The groups are shells around one centre, one inside the other: the same stretched ball of 3 dimensions in 10 sizes.
Some rows, each with its group after it:
[ 24 -20  26  22 -19 -45 -51 -73 -85 -48  32  10  22 -46 -39]
J_41
[  35  -80  -14    9  -20  -79  -14  -24 -105  -43   46   28    0    7
  -36]
J_981
[ 26 -79  -6  -1  -3 -83 -16 -25 -74 -52  51  26  10   0 -29]
J_82
[ 10 -56   5   6  12 -74 -33 -42 -61 -56  60  35  11  -2 -23]
J_784
[ 25 -75 -12   9  -8 -79 -19 -26 -93 -47  54  36   0  11 -31]
J_559
[  29  -64   -8   17  -18  -70  -25  -36 -107  -42   47   31   -1    3
  -36]
J_794
[ 33 -42  22   6 -20 -59 -35 -56 -74 -52  28   1  28 -48 -39]
J_559
[-12 -51 -10  24  31 -74 -44 -42 -76 -51  87  73 -15  42 -13]
J_266
[ 20 -98 -30   6   4 -94  -9  -8 -95 -47  70  53 -13  44 -24]
J_981
[ 39 -77   0  -4 -18 -79 -13 -28 -79 -51  36   9  18 -21 -38]
J_38
[ 31 -18  33  18 -26 -43 -49 -76 -81 -49  22  -3  30 -64 -43]
J_38
[ 36 -18  43   8 -26 -44 -47 -77 -64 -54  14 -18  44 -83 -44]
J_109
[ 29 -26  24  21 -24 -47 -47 -69 -90 -46  29   8  21 -47 -41]
J_794
[ -1 -18  16  30   8 -51 -59 -71 -78 -49  60  43   5 -10 -25]
J_548
[ 40 -83  -9   2 -22 -81 -11 -23 -96 -46  41  19   8  -4 -38]
J_981
[ 32 -69   6  -4  -9 -76 -20 -35 -67 -54  41  12  21 -23 -33]
J_41
[  1 -21  15  29   8 -52 -57 -69 -78 -49  59  41   6 -10 -25]
J_784
[ 14 -20  32  13  -2 -50 -53 -73 -57 -55  39  11  29 -48 -31]
J_548
[ 25 -21  29  18 -19 -46 -50 -72 -79 -49  29   6  26 -52 -39]
J_548
[  27  -78  -17   12  -11  -80  -18  -25 -102  -44   55   39   -5   18
  -32]
J_82
[ 30 -36  26   7 -16 -56 -39 -61 -68 -53  29   2  30 -51 -38]
J_559
[ 36 -53  10   9 -23 -63 -29 -47 -88 -48  32   8  19 -33 -40]
J_784
[ 42 -77   3  -6 -21 -78 -12 -29 -77 -51  32   4  22 -27 -39]
J_109
[  12  -47   -5   27   -4  -64  -39  -48 -101  -43   60   47   -7   12
  -29]
J_266
[  7 -46  12   7  14 -69 -39 -50 -53 -57  58  32  16 -12 -23]
J_82
[  34  -54    3   17  -26  -63  -30  -46 -104  -43   36   17    9  -19
  -41]
J_38
[ 33 -47  22   2 -16 -62 -32 -53 -66 -54  29   0  30 -48 -38]
J_266
[ -5 -79 -27  15  29 -89 -26 -19 -81 -50  90  76 -21  60 -13]
J_41
[  1 -10  20  35   2 -45 -63 -77 -86 -47  55  40   5 -16 -28]
J_109
[-10 -17  12  34  18 -52 -62 -70 -77 -50  70  55  -2   5 -20]
J_794

New rows. What belongs after each?
[-10 -19  11  32  20 -54 -61 -68 -75 -50  71  56  -2   6 -19]
J_41
[ 31 -34  24  12 -20 -54 -40 -62 -77 -50  29   3  27 -49 -39]
J_559
[  28  -52    0   21  -20  -63  -32  -46 -105  -43   43   27    3   -8
  -37]
J_794
[  2 -74 -23  18  18 -84 -27 -24 -90 -47  81  68 -18  49 -18]
J_559
[-14 -42   1  19  34 -70 -48 -50 -58 -56  82  63  -3  24 -12]
J_38
[ 15 -15  25  26 -10 -45 -56 -75 -82 -49  41  21  17 -36 -34]
J_82
[ 35 -41  22   7 -22 -58 -35 -57 -76 -51  26  -1  29 -50 -41]
J_784
[ 43 -67   5   3 -28 -70 -19 -37 -91 -47  29   5  19 -29 -42]
J_794
[ -3 -72 -19  13  26 -85 -29 -25 -74 -52  84  67 -13  46 -14]
J_548
[ 22 -45  20   3  -4 -64 -36 -53 -59 -56  40  12  25 -36 -32]
J_784
[ 21 -68   4  -3   4 -79 -23 -34 -59 -56  51  23  18 -11 -27]
J_38
[ 33 -84  -5  -5  -9 -84 -11 -22 -75 -52  46  19  13  -6 -32]
J_981
[  14  -84  -28   16    4  -87  -18  -17 -104  -44   72   60  -19   47
  -24]
J_41
[  20  -37    7   27  -15  -55  -43  -58 -102  -43   46   31    3  -12
  -35]
J_794
[   3  -51  -14   32    6  -68  -40  -43 -106  -42   73   64  -19   35
  -24]
J_794
[   0  -79  -31   22   18  -87  -26  -20 -100  -44   87   77  -27   64
  -17]
J_41
[ 31 -67   3   2 -12 -74 -22 -36 -78 -51  41  16  16 -18 -35]
J_559
[ 43 -55  21  -3 -26 -65 -24 -48 -70 -53  21 -10  34 -55 -42]
J_38
[  15  -75  -21   18    1  -81  -23  -25 -103  -43   67   55  -14   35
  -26]
J_266
[   5  -63  -18   25    8  -75  -33  -34 -101  -44   74   63  -17   39
  -23]
J_784
[ -9 -79 -34  22  30 -89 -28 -18 -92 -47  97  87 -30  75 -11]
J_38
[ 16 -85 -25  13   4 -87 -17 -18 -98 -45  70  55 -14  40 -25]
J_548
[  16  -68  -16   19   -1  -77  -27  -31 -101  -44   64   50  -11   27
  -28]
J_559
[ -9 -64 -23  26  27 -80 -36 -30 -90 -47  91  80 -25  59 -13]
J_548
[ 21 -22  29  17 -11 -49 -50 -71 -71 -52  35  10  25 -47 -36]
J_559
[ -3 -76 -24  16  26 -88 -27 -22 -82 -49  87  73 -19  55 -14]
J_548
[ -3 -67  -9   7  30 -84 -31 -31 -58 -57  79  57  -2  29 -14]
J_109
[ 13  -9  41  13  -1 -45 -58 -81 -49 -58  36   6  35 -61 -32]
J_109
[-12 -43  -7  29  28 -69 -49 -48 -80 -49  84  71 -14  37 -14]
J_266
[ 31 -74   2  -4  -8 -79 -17 -30 -69 -54  43  15  18 -16 -32]
J_794
[ -4 -77 -22  11  29 -89 -26 -21 -73 -52  87  70 -15  52 -13]
J_794
[ 21 -24  29  14 -10 -50 -49 -70 -67 -53  34   8  28 -49 -35]
J_559
[  38  -71   -6    9  -25  -73  -18  -32 -102  -44   39   20    6   -8
  -39]
J_38
[ -5 -73 -19  12  30 -86 -29 -25 -72 -53  86  69 -14  48 -13]
J_41
[-17 -15  13  33  27 -53 -65 -70 -68 -52  77  61  -2   9 -16]
J_109
[  7 -61  -1   7  17 -77 -32 -37 -62 -55  66  43   6   9 -21]
J_266
[-11 -43   2  17  33 -71 -47 -49 -56 -56  80  59  -1  19 -13]
J_38
[ 39 -43  22   7 -27 -57 -33 -56 -79 -50  23  -4  29 -52 -43]
J_548
[ 25 -33  29   5  -9 -56 -42 -64 -57 -56  33   2  33 -53 -35]
J_548
[ 35 -60   5   9 -21 -68 -25 -42 -90 -47  36  13  15 -23 -39]
J_784
[  -1  -79  -34   26   17  -86  -26  -19 -107  -42   88   81  -31   69
  -17]
J_981
[  1 -15  25  23  10 -50 -59 -74 -63 -54  54  31  16 -26 -25]
J_548
[ 27 -29  18  24 -23 -50 -45 -65 -96 -44  33  15  15 -35 -40]
J_38
